The groups are shells around one centre, one inside the other: the same stretched ball of 5 dimensions in 6 sizes.
Known rows, each followed by its group:
[ -2   2   6 -48   8 -17  10  28  29 -38  11  11  26  40  30  17 -65  49
  36  -4  17] -> J241
[ -5  -5  14 -49   2  -9  13  33  31 -47   6  13  18  55  41  30 -69  51
  33   2  14] -> J760
[  8 -20 -10  43 -37  36  18 -20  10  15 -26 -36 -43   8   5   1  29 -49
 -61   5  -1] -> J936
[  8 -21   9  24 -47  18  -5  18  27 -22 -30 -11 -20  50  40  16 -25  -1
 -28  11 -14] -> J936
[ 29   1   7  -9 -16   0  13  24  21 -25  11   2  17  38  26  26 -51  34
  -9   0  10] -> J241
[-11   8   5 -22   4 -21 -24  16  21  -8  -7  -4  19  21  24 -21 -32  18
  23  -5   1] -> J917
[  1   9 -35 -25  19 -17  23 -15  19   5  19 -17  13 -23 -22 -24 -13   1
  14 -18  30] -> J930
[ 22  -8 -28  27 -26  13  22 -15  17   8  -3 -27 -15  -6 -11  -7   3 -23
 -38  -6  10] -> J241
[ 40   1  -2  38 -34  13   3   3  10   8  -2 -20  -2  13  10   4  -8  -9
 -52   0  -1] -> J760
[ 24   4 -12 -17  -7 -13  15  17  27 -24  17   1  24  21  11  10 -53  35
   7  -8  16] -> J810
[-13  16  -3  -2  10 -19 -33  -6   8  26 -10 -21  11 -11   5 -48   8 -16
   3 -10  -1] -> J810
[ 10   3  16  29 -30  -2 -41  16  14   7 -25 -15   2  28  33 -19 -11  -7
 -25   4 -21] -> J936
[-12   3 -11  -6  -4 -19 -23   5  24   0 -13 -13   9   7  12 -33 -18   1
  15  -7  -2] -> J936
[ 11 -10   5  -6 -28  -3  -2  29  32 -35  -9   3   9  49  37  17 -55  31
   3   4  -2] -> J917
[-13  -1 -21  -6  -2 -12  -8  -6  23   4 -11 -18  -1  -3   0 -32  -7 -10
   9  -9   6] -> J917
[ 24   6  38   6 -25  -1 -27  39  14 -18  -8   4  20  58  55  18 -48  32
 -17   8 -13] -> J760
[ 22  -7 -20  49 -31  23  11 -24   6  29 -14 -38 -27 -13 -11 -16  31 -48
 -63  -3   1] -> J810
[-17 -10 -19  -9  -7  -2   5  -5  26  -7 -14 -17 -11   8   7 -16 -10  -9
   7  -4   8] -> J241
[ 12 -23  -8  46 -49  32  10  -8  18   2 -30 -29 -38  21  15   5  12 -36
 -56   8  -8] -> J930
[  7 -28  -1  16 -43  28  22   9  29 -29 -23 -13 -29  46  30  29 -24  -3
 -29  10  -1] -> J760
[-15   4 -10  -6  11   0   1 -19   7  22  -7 -27 -10 -13  -4 -29  18 -28
  -9  -8  12] -> J810
[  4  18   0 -42  20 -29  -4  19  20 -14  20   4  39  14  14  -8 -50  40
  32 -12  18] -> J810
[  3  18   8 -15  10 -19 -22  10  10   8   4  -8  24   8  16 -22 -21  12
   7  -8   5] -> J917
[ 18  -6  12  23 -39   1 -24  25  23 -14 -20  -6   3  42  38   2 -33  11
 -21   6 -16] -> J930
[-12  -9 -21   8 -16  -2  -5  -8  25   2 -20 -22 -13   3   4 -27  -1 -19
  -4  -4   0] -> J930
[ 12   9  22  -3 -13 -13 -31  30  17 -11  -7   1  23  39  40  -3 -41  26
   0   1  -9] -> J917
[-15 -12  -7   3 -19   0 -11   3  26  -8 -25 -16 -13  21  20 -16 -11 -10
  -1   1  -5] -> J936
[  4 -22  -7   3 -29  20  26   5  27 -24 -13 -12 -21  34  20  22 -23  -1
 -18   5   7] -> J241
[-10 -15 -15   1 -18   6   8  -3  26 -11 -17 -17 -17  17  11  -7 -11 -10
  -5   0   4] -> J917
[ 15 -12 -13  17 -34   5   5   8  28 -15 -12 -13  -6  24  15   2 -25   2
 -19   0  -1] -> J241
[  8   5   4 -19   6   1  15   4  11  -5  10  -9   8  15  13   8 -22  10
  -6  -4  17] -> J760
[-15   0 -18 -34   6 -24  -3  11  33 -22  -1  -2  16  15  11 -18 -42  24
  38  -9  12] -> J760
[  7 -15 -36  51 -32  25  16 -36  12  31 -22 -46 -41 -23 -21 -27  44 -64
 -59  -4   2] -> J936
[ 29   8  -6  18 -12   4   7  -3   8  13   7 -20   5   0   0  -5  -5  -8
 -35  -6   9] -> J930
[ -3   9 -19  35  -2   4 -15 -35  -2  54 -16 -45 -18 -38 -20 -54  53 -61
 -42 -10   1] -> J930
[  4  15 -11 -38  18 -29   1  13  23 -13  20   1  35   7   6 -13 -47  35
  32 -13  20] -> J241
[ 28  -3  -7  25 -24  17  17  -6  10   8  -1 -22 -10   8   4   7  -1 -15
 -46  -1   7] -> J810
[-20   5 -38 -27  22 -18  14 -22  20  11   6 -23   3 -28 -24 -39   1 -14
  22 -18  25] -> J930
[-11  10  -1 -39  22 -18   2   6  17  -7  10  -5  18   9  12 -11 -28  18
  25  -9  18] -> J810
[  4  -4 -11  11  -7  18  21 -20   6  18  -5 -30 -21  -6  -5  -6  19 -32
 -35  -3  13] -> J936
[ -9   1 -14   7   2   7   5 -24   6  26 -10 -32 -18 -16  -8 -27  26 -38
 -23  -7  10] -> J917
[ 21 -12  18  52 -48  30 -13   4   7  10 -31 -25 -27  33  33   7  10 -29
 -66  12 -19] -> J760

New rows, each followed by its group:
[ 14  -6  25  34 -43   9 -34  24  17  -6 -31 -10  -5  48  47   1 -20  -1
 -34  11 -24] -> J760
[ 28   3 -17   4 -10   1  23  -2  16  -1  14 -14   7   2  -4   3 -20   4
 -21  -8  17] -> J930
[-27   4 -33 -31  27 -14  16 -25  17  13   4 -25  -3 -27 -21 -37   9 -19
  21 -16  27] -> J760
[  1  19   2 -30  12 -37 -28  25  23 -11   9   5  42  17  21 -24 -51  39
  36 -11   5] -> J760
[ 14 -11 -23   4 -14  18  42 -14  17  -3   4 -22 -18   2  -7  12  -4 -14
 -28  -4  21] -> J936
[ -9   2  -2 -49   9 -27  -1  27  34 -38   7  11  29  35  27   2 -66  49
  47  -6  14] -> J930
[ 17 -24  -7  37 -52  25  10   5  26 -15 -25 -19 -27  34  23  15 -13 -14
 -43   8  -8] -> J936
[  5  19 -18  15   7 -16 -23 -18   4  40  -1 -30  10 -31 -15 -53  20 -28
 -16 -15   4] -> J930
[ -6 -14 -34  -7  -7   8  36 -19  25  -5  -2 -23 -19  -5 -12  -5  -3 -17
  -6  -7  22] -> J810
[-27  -5 -21 -19   8  -7   5 -13  22   2 -11 -21 -10  -5  -2 -28   0 -16
  15  -8  13] -> J930
[ 16 -17  18  37 -46  30  -2  10  14  -6 -28 -18 -27  44  38  20  -5 -16
 -52  13 -14] -> J936
[-19  -6 -13  -8   4   9  14 -19  13  10 -11 -26 -21  -4  -1 -16  14 -28
  -9  -4  14] -> J936
[ -7   4   1 -51   8 -30  -5  34  37 -43   9  15  35  41  32   4 -76  58
  52  -6  12] -> J760
[-11 -16 -20   7 -16  13  16 -14  22   0 -18 -25 -27   6   2  -9   6 -26
 -16  -1   7] -> J917
[  1 -20  -7   2 -24  20  26   0  23 -17 -13 -16 -23  28  17  17 -15  -7
 -20   4   9] -> J241
[-11  14   7 -42  18 -30 -20  22  22 -15   6   4  33  22  25 -16 -46  35
  39  -8   9] -> J810
[ 15  -1 -11  41 -30   5 -17  -6  13  20 -20 -28 -10   0   5 -27  11 -29
 -40  -2 -10] -> J241
[ 22  -3  23  -2 -29  -2 -11  39  26 -34  -6   8  17  60  49  25 -61  40
  -5   7  -7] -> J917
[ -9   4 -12 -37  18 -10  20  -1  19  -9  12  -9   9   5   2  -4 -24  12
  20  -9  25] -> J810
[ -7 -10 -12  -5  -5  14  24 -13  16   0  -7 -22 -20   7   3   1   2 -18
 -15  -2  15] -> J810
[-16   1 -11   5   6   7   1 -26   4  29 -12 -34 -20 -17  -7 -31  32 -42
 -21  -6   9] -> J936
[ 17  -5  -3   6 -15  15  22  -2  13  -2   1 -17  -9  15   9  13 -11  -5
 -29  -1  12] -> J241
[ -6  -6   1 -31   2   2  21  10  22 -24   3  -3   2  29  21  16 -35  19
  11  -1  17] -> J930
[-16   7 -19 -40  18 -28  -1   6  28 -13   7  -4  21   4   4 -23 -35  22
  40 -13  18] -> J810
[ -3 -15  12   7 -28  12  -6  15  22 -17 -24 -10 -14  43  37  10 -21   0
 -15   8  -7] -> J241
[ -5 -18 -39  20 -17  21  33 -34  18  14 -14 -38 -38 -18 -21 -16  28 -48
 -33  -6  15] -> J936
[ 10  13 -12  25 -11 -14 -29  -6  11  27  -9 -24   9 -13  -1 -44   7 -20
 -20  -9  -6] -> J936
[ 16 -26  -5  37 -52  31  16   2  24 -14 -26 -21 -33  36  23  20  -8 -19
 -48  10  -6] -> J936
[-14   7 -10  -4  10  -4  -5 -18   7  24  -7 -27  -6 -15  -4 -34  18 -28
  -8  -8  10] -> J917
[ -5   2  25 -24   0  -3 -10  23  16 -17  -6   0  10  41  40  10 -36  22
   8   3   3] -> J760
[-15  -6  -9 -24   5   0  16  -3  21 -10  -4 -13  -7  13  10  -2 -15   0
   9  -4  16] -> J241
[-11   2 -13  27 -13  -4 -31 -15  12  30 -26 -32 -12 -12   1 -50  25 -40
 -21  -5 -10] -> J936
[  7  12  11 -47  10 -27  -5  35  27 -34  16  15  42  40  33  10 -73  59
  38  -6  13] -> J810
[  0  12 -29 -25  20 -19  14 -12  17   8  17 -16  16 -20 -17 -27 -13   2
  15 -17  26] -> J241
[ 18  -2  21  45 -40  13 -33  12   8  12 -29 -20 -10  31  35  -8   1 -19
 -50   8 -23] -> J936
[ -7  -3  -5  45 -26  10 -31 -18   7  36 -36 -38 -27  -6   7 -43  38 -54
 -43   1 -17] -> J760
[ 11 -11   7  44 -36  29  -4  -8   6  17 -28 -31 -32  17  19  -2  22 -40
 -60   8 -10] -> J930
[  2  18  14 -15  10 -18 -25  13   9   7   2  -7  24  13  21 -19 -21  13
   6  -6   3] -> J810
[  5  13  -9  31  -7  -6 -30 -16   2  42 -14 -33  -2 -21  -5 -50  29 -38
 -32  -8  -7] -> J810
[  4 -21 -15 -12 -25   6  27  13  37 -39  -6  -3  -7  38  21  23 -46  20
   5   2  11] -> J936
[ 23 -15   9  -8 -37   1   8  40  37 -53  -4  12  12  66  46  38 -75  48
   2   7  -1] -> J760
[-23  -3   9 -35   6 -11  -8  16  25 -21 -10  -1   6  33  31  -3 -35  19
  28   0   6] -> J760
[ 27  -7   6 -11 -29  -8   5  40  36 -48   4  13  23  57  40  31 -77  53
   7   3   2] -> J760
[  9  -8 -31  50 -30  16   2 -30  11  34 -21 -42 -30 -23 -18 -35  38 -57
 -53  -5  -2] -> J930
[ 15   8  26 -40  -3 -22 -10  50  29 -47  12  22  42  62  51  27 -87  71
  32   1   5] -> J936
